All groups share one centre, and each spreads out both ways along 12 directions, with some noise.
(in the rows, 128 means zero)
Known rows, each followed by its group:
[126 132 163 181 177 109 134  88 209  49  72 153 117 112 136 107  95 111
 122]	q_990
[135 113 114 112 114 122 117 128 132 135 137  93 119 139 149 139 135 111
 127]	q_508
[152 127 115 127 142 100 150 140 183 159 157 107 126  75  74 164  94 104
 160]	q_508
[136 162 109 141 147 110 134 156 128 138 140 119 142 116  76 121 116 126
 164]	q_508
[201 119 139 130  81 103 119 130 115 181 100 105 119 152  86 131 124 133
 148]	q_508
[144 106 129 151 149 112 137 115 158 157 142 121 147 141 115 145 119 154
 140]	q_990
[111 115 102 133 102 146  96 131 110 128 125 128 158  99 115 126 153 106
 123]	q_503
[131 128 121 118 115 123 120 158 109 130 138 114 133 128 118 108 122 123
 133]	q_503
[120 159 143 101 123 110 113 155 109 124 117 133 118 113 112 113 122 149
 119]	q_770
[160 137 141 118 118  77 108 137 144 134 115  92  91 186 147 109 100 158
 150]	q_990
[ 79 135 146 136 134 118 109 120 132 123 129 169 172 103 123  91 107 137
 110]	q_990
[135 128  96 103 157 105  76  61 164 143 113  93 116 124 155 130 158  90
 128]	q_503
[140 167 121  64 139 153  82 151 149 152 146  52 101 107 137 184 180 166
 103]	q_770
[125 124 116 166 122 116 122 145 130 123 119 107 144 136 136 120 117 114
 139]	q_990
[106 171 126  65 118  89  82 150 153 137 139 146 112 115  93 129  99 124
 124]	q_770
[ 98 163 122 118 149 120  89 161 146  98 152 125 133 112 109 163 129 142
 149]	q_503
[108 167 127 105 129  94 112 157 150 126 147  84 146 165 111 170 124 125
 128]	q_770
[128 132 143 129  91 122 131 143 120 117 107 112 108 127 151 105 110 131
 120]	q_359
[161  84 145 164 137 105 142  65 135 177 102 153 171 120 111 107 119 108
 123]	q_770
[120 140 144 129 140 123  93 185 118  96 124 120 143 163 130 120 121 139
 109]	q_770
[142 163   4 157 111 172 181 132 173 107  83  87  72 172  84 104 154 114
 139]	q_990
[127  85 102 110  91 163 117 134 115 121 159 120 136 123 124 121 143  92
 131]	q_503
[152 129 120 160  71 141 156 134  91 127 109 132 129 171 103 116 125 100
 154]	q_770
[145 118 149 129  84 142 122 143 119 126 130 146 123 118 104 148 123 123
 140]	q_503
[154 102 133 118 138 155 124 122 142 122 137 131 105 146 135 141 139 153
 125]	q_359
[142 135 116 127 115 125 112 140  85 156 127 117 136 138 118 113 146 147
 145]	q_508
[123 123 105 117 144 121 164 147 111  70 100 115  98 112 124 119 138 101
 114]	q_359
[118 139 131 110 117  57 171 154 109 108 130  80 110 145 138 161 105  98
 142]	q_359
[118  91 206 166  99 110 103 131 136  88 126 119 164 116 168 133 105 134
 130]	q_990
[129  98 150 112 123 143 128  94 154 112 148 146 128  96 125 124 121 110
 133]	q_503
[104 180  91  85 114  87 117 142 129 134 124  94 127 130  79 133 140 145
 133]	q_990
[133  98 151 129 141  89 148 135 119 141 108 157 142  94 108 130 104 140
 107]	q_359
[143  99 134 133 117 134 124 134 138 140 145  73 133 122 153 172 146 136
 132]	q_990
[134 111 138 124 130 101 100 155 118 112 113 113 118 120 144 143 126 138
 125]	q_508
[ 95 142 160 122  93  96  85 204 117 150 158  86 169 143 152 142 100 170
 113]	q_990
[134 123 125 175 123 141 132 145 154 106 109 120 132 166 131 115 117 144
 128]	q_508
[167  77 123 175 134 114 171 138 148  98 115 109 107 155 143 116  96 106
 145]	q_770
[136 103 142 183  73 133 114 168 148 133 120 119 137 125 157 101  78 125
 131]	q_359
[159 106 154  98 172 155 123  62 144 177 128 180 122  97 120 143 154 158
 102]	q_990
[178 123 148 164 128 140 117 133 155 103  82 132 133 145  91  90 119 119
 123]	q_508
[157 126 127 154 110 138 156 124 146 156 134 108 134  90  89 148 132 154
 156]	q_508
[100 167  68 127  98  92 130 128 150 142 101  98 134 156  95 143 129 106
 125]	q_503
[124 129 156 105 128  86 106 181  98 118 116 188 117 109 105  94  73 119
 118]	q_359
[167 122 194  89  93  66  91 116  90 128 127 119 125 131 117 137 116  98
 160]	q_990
[121 118 123 145  87 143 118 140 138 132 134 151 137 134 107 144 114 133
 138]	q_359
[118 139 106 107 120  78 125 149  98 127 101 120 109 157 134 119 119 127
 117]	q_359
[113 121 130 104 142 106 122 134 135 137 143 113 154 142 127 107 117 117
 107]	q_503
[115 139 155 103  90 119  73 160  95 152 123 155 149 161 115 159 133 159
 102]	q_503
[158 143 156 132 100 101 138 140  90 138 119  99 150 103  85 156 138  93
 150]	q_359
[150 132 164  97 105  86 109  99 111 148  98 123 117 130 122 139 135 141
 123]	q_990
[119 126 146  98 151  87 106 159 155  90 125 127  79 156 166 146  91 130
 113]	q_359
[124 141 166 134  90 121 121 143 108 114 105 150 126 141 128 118 114 148
 122]	q_770
[138 106 111  98 167 101 123 134 127 118 108 112  82 177 180  97 127 160
  95]	q_359
[137 155 146 129  74 107 157 132 147 109 128  85  96 164 126 190 115 109
 162]	q_770
[158 141 131 109 135 137 112  96 115 172  95 139 144 135 104 105 152 102
  93]	q_770
[110 142 145 127  89 108 151 117 154 140 145  86 133 147 138 194 126 144
 140]	q_508
[162 127 177 120 100 116  97 134  95 160 108 160 148 155 105 119 116 123
 118]	q_503
[134 136 139 121 125 102 131  96 153 132 114 123  97 105 141 113 116 155
 138]	q_503
[153 120 128 140 124 112 123 130 134 147 133 103 134 130 113 155 129 120
 150]	q_503
[178 121 105 160 140 147 110 184 110 159 132 127 103 117 124 109 116 158
 159]	q_508
[160 139 147 123 139 134 141 103 198 134 132  88 112 119 125 142 118 102
 128]	q_508
[185 125 172 116 165 106 155 112  81 130  91  84 141  87 108 108 163 113
 111]	q_359
[143 138 102 122  99  97 111 138 101 151 112  97 122 156 117 119 137 137
 148]	q_990
[155 130 170 100  90 126 129 102 182 155 132 135 129 109  89 153  96  81
 120]	q_508
[139 149 123 106  92 119  59 150 124 157 156 120 141 110  90 151 128 117
 166]	q_770
[124 128 161 187  84 116 160 136  93 108 109 121 156 154 130 129 121 145
 149]	q_770
[146 148 142 107 144 135  95 138 131 113 119 118 111 120 134 105 131 111
 120]	q_508
[126 114 119 133  73 116 160 127 112 165 100 126 155 168 114  72 109 123
  90]	q_503
[173 103 125 133 126 141 134 114 140 123 139 115 133 146 107 101 119  58
 146]	q_503
[137 125 158 127 122 129 122 137 158 109 151 110 121 146 140 156 111 123
 142]	q_359
[148 136 140 135 126 128 152 139 132 127 134  79 128 128 119 176 144 126
 141]	q_770
[146 123 149 121 111 105 113 137  88 151 101 133 132 147 132 107 124 144
 112]	q_359
[106 138  92 148 129 110 156  87 163  99 104 138 130 133 101  86 119 116
 141]	q_990
[143 149 134 144 131 110  93 135 120 114 118 126 156 127  94 113 119  67
 153]	q_770
[153 122 131 108 142  95 121 127 122 165 144  82 123 117 134 167 141 136
 143]	q_508

New rows, each followed by its group:
[146 107 146 105 113 153 110  92 161 121 146 144 108 181 141 130 124 116
 129]	q_503
[153 116 178 125 168 130  92 132 120 102 137 147 167  82 102  86 118  65
 127]	q_503
[136 131 156 108 118 125 119 156 123 101 130 156 109 108 108 137 108 117
 131]	q_359
[127 117 115 135 127 121 150 134 137 147 165 132 159 184  98 105 108 131
 148]	q_503
[ 81 189  77 112  90 139 151  68 162 126  89 101 113 141 139  82 146 113
 102]	q_770
[156  84 119 103 127 130 146 135 111 136 177 113 143 140 115  66 108  76
 142]	q_503
[124 146 170 111 114 115 113 116 139 110 103 155 130 118 102 125 122 140
 110]	q_990
[147 124 142  87 146 104 125 132 143 120 162 117 122 133 107 121 103  85
 145]	q_503
[111 161 127 116 102 127 132 165 149 129 135 129 141 141  75 136 112 142
 121]	q_990
[144 128 135 144 125 143  86  92 160 143 112 132 134 196 138 158 147 138
 123]	q_503
[160 110 129 143 182  75  95 155 112 109  73 151 140  78  67  66 116 149
 122]	q_508
[129 122 135 159  76 140 151 108 128 156 122 117 166 112  98 140 138 139
 138]	q_359
[112 147 139 120 144 139  72 125 154 138 118 172 147 132 122  32 103 163
  97]	q_359
[101 177 132 101  99 118 147 145 125 110 130 149 119 101  80 131 114 124
 135]	q_770
[128 118 123 117 100 115 171 161 149 129 127  60  89 176 177 116 107 180
 100]	q_503
[173  92 187 135 123 149 143 135 127 115 155 138  97  99 144 125 108 172
 162]	q_503
[163 113 172 152 150 120 146 120 153 145 157 143 162 178  97 135  99 132
 152]	q_503
[137 126 136  86 140  85 126 116 153 138 141 100 118 140 126 134 111 103
 122]	q_503
[ 74 114  62 164 103 139  91 129 189 164 121 213 165 108  63 137 101 157
 120]	q_359
[ 90 132 128 121 182  92 112 145 139 142 164 116 202 146 108 115 119 129
 111]	q_503
[145 122 121 133 120 139 128 148 181  95 116 100  84  96 136 135 110 116
 129]	q_508
[149 111 161 111 130 107 151 126 152 120 123 100 125 121 136 104 101 102
 103]	q_503
[131 135 120 131 112 106 125 129 122 151 112 125 155 150 102 106 120 111
 121]	q_503
[146 155 158 123 172  87 102 150 134 105 102  86 137 115 140  64 105  94
 112]	q_359
[120 158 156 116 100 119 106 149 116 129 117 141 119 124 127 134 117 147
 125]	q_508
[155 157 181 126 143  89 112 114 178 101  75 120 128 143  97 112 103 120
 105]	q_508
[127 129 149 131  68 143 125 140 133 111 144 123 116 153 129 198 130 124
 151]	q_359
[143  98 128 109 107 145 105 126  82 150 138 114 128  93 145 137 162 141
 131]	q_508
[127 127 138 153  97 161  87 124 158 152 138 156 164 137  98 135 123 144
 134]	q_359
[119 127 130 124  80 142 138 138 137 128 136 144 122 168 115 137 116 149
 129]	q_503
[149 128 134 135 112 130 141 125 130 127 126 131 113 127 119  97 111 132
 148]	q_503
[131 136 150 110 108 107 112 132 115 153 116 117 144 118 109 160 141 147
 114]	q_990
[133 124 214 130 114 124 112 137  94 145 112 193 163 131 121  75  98 184
  98]	q_503
[100  96 119 124 143 107 107 140 152  87 108 129 124 123 157 111 113 124
  97]	q_508
[154 123  93 124 200 123 132  93 136 134  99  83 142 132 114  96 178 133
 103]	q_359
[140 135 134 155 128 167 118 145 128  98 132 120 142 138 118 126 140 109
 143]	q_508
[158 164 113 131 106 124 124 128 112 147  95  94 107 142 113  89 146 161
 140]	q_508
[ 99 123  97 138 138 106 114 129 164 126 107 135 132 147 135 126 112 141
 104]	q_359
[143 110 144 104 102 128 103 102 145 126 106 113 102 115 155 148 141 117
 108]	q_503
[117 127 109 114  65 141 133 134 142 130 150 134  94 157 121 197 131 146
 153]	q_359
[114 165 116 115 140 146 132 122 122 158 161 131 153 107 102 109 133 120
 142]	q_508
[153  93 137 131 135 189 102 123 106 122 143 120 136 110 161 117 167 115
 119]	q_508
[118 172 105  96 121 131 151 132 205  90 123 102  83 153  86 128 117 157
 124]	q_990
[137 123 141 139 116 116 112 135 114 146 126 135 154 115 102 141 129 130
 137]	q_503
[104 128  99  96 114 133 131 140 150 110 145 114 142 186 115  89 114  73
  99]	q_503
[128 106 160 101  93 149 149 157 129  90 159 182  85 109 113 166  97 135
 142]	q_359
[146 139 158 132 136  80 104 115 114 147  89 163 138 137 109 107 108 131
 127]	q_990
[137 117 160 161 135 126 119 114 144  98  97 135 140 106 130 136 124 110
 123]	q_990
[179 134 175 139 125 113  93 132 101 152  60 144 117 126 128 152 136 124
 100]	q_990
[159 102 160 137  90 152  96 127  99 147 104 153 137 143 130 106 137 144
 112]	q_508
[103  81  85 144 132 170 136 130 161  92 161 108 138 134 160 128 133  83
 121]	q_508
[108 185 149 120 148  74  91 143 119 140 107 143 141 111 103 117 111 163
 131]	q_503
[131 147 152  92 132 102  71 175 119 116 144 167 109 163 119 115  86 119
 136]	q_359
[126 160 148 106 126 114  64 119 120 142 107 153 131 175 131 109 130 143
 110]	q_503
[144 136 142 108 185 105 120 126 131 113 112 114 137 116 113  99 135 115
 110]	q_359
[120 109 122 121 132 121 138 131 144 112 119 125 101 152 160 114 118 154
 107]	q_359
[ 89 105  94 130 103 145 155 101 167 113 137 130 111 176 143 188 146 164
 120]	q_359
[125 141 112  79  80 117 119 136 136 126 131 116  79 146 128 149 122 126
 130]	q_503
[160 124  65 153 152 140 110 111 116 156  90 116 105 136 130 113 169 151
 137]	q_990
[ 93 149 102 140 110 116  78 164 115 114 103 154 145 176 129  73 105 118
 112]	q_359
[137 131 131 123  77 157 177 111 125  93 126  52  81 157 180 144 161 137
 136]	q_359
[137  88 210 190 134 107 133 143 156 125 120 118 182 100 162 185  90  87
 103]	q_990
[138 114 144 113 106 114 130 110 138 139 108 123 127 131 132 108 116 112
 106]	q_503
[141 107 183 102 101 126 105 129  89 191 142 142 172 102 112 181 148 147
 105]	q_990
[113 175  69 112 141 134 136 184 126 204 132 118 147 131  92 148 127 118
  86]	q_990
[125 134 134 116  79 132 135 123 127 140 124 153 110 104 108 122 116 147
 134]	q_770
[176 142 169 125  65 125 136 162 123 110 101 134  86 104  88 173 105  96
 147]	q_503
[102 130 123 107 120 147  97 136 116 129 137 115 134 100 161 114 145 130
 103]	q_990
[135 106 151  90 104 111  99 129 105 160 118 120 131 148 152 111 130 136
  90]	q_503
[129 138 105  95  86 153 135 141 113 115 154 145  90 139  93 160 139 131
 158]	q_359
[118 154 129 118 141  76 112 159 144 126 141  55 126 146 145 164 126 157
 139]	q_770
[134 101 119 127 123 146 158 132 159 112 184 120 130 152 105 139 109 109
 159]	q_503
[188 103 150 151 160 116  80 198 116 103 104 132  99 105 124 137 110 137
 141]	q_508
[140 120 114 139  76 135 115 122 102 148 108 137 130 122 111 117 138 125
 138]	q_503
[121 145 173 114 128  99 149 143 139  93 152 109 134 113 115 151 100  95
 146]	q_359
[154 118 135 177 117 111 150 127  96 136  96  85 150 189 150 116 140 131
 130]	q_770
[122 133 151 138 113  96 143 134 134 116 108 100 136 118 139 133 113 116
 119]	q_359
[115 154 164 127 126 102  83 125 153 145 117 138 161 138 122 107 105 140
 110]	q_359
[ 97 182 113 120 108 121 121 128 125 107 100 129 139 170 112  89 125  96
 108]	q_770
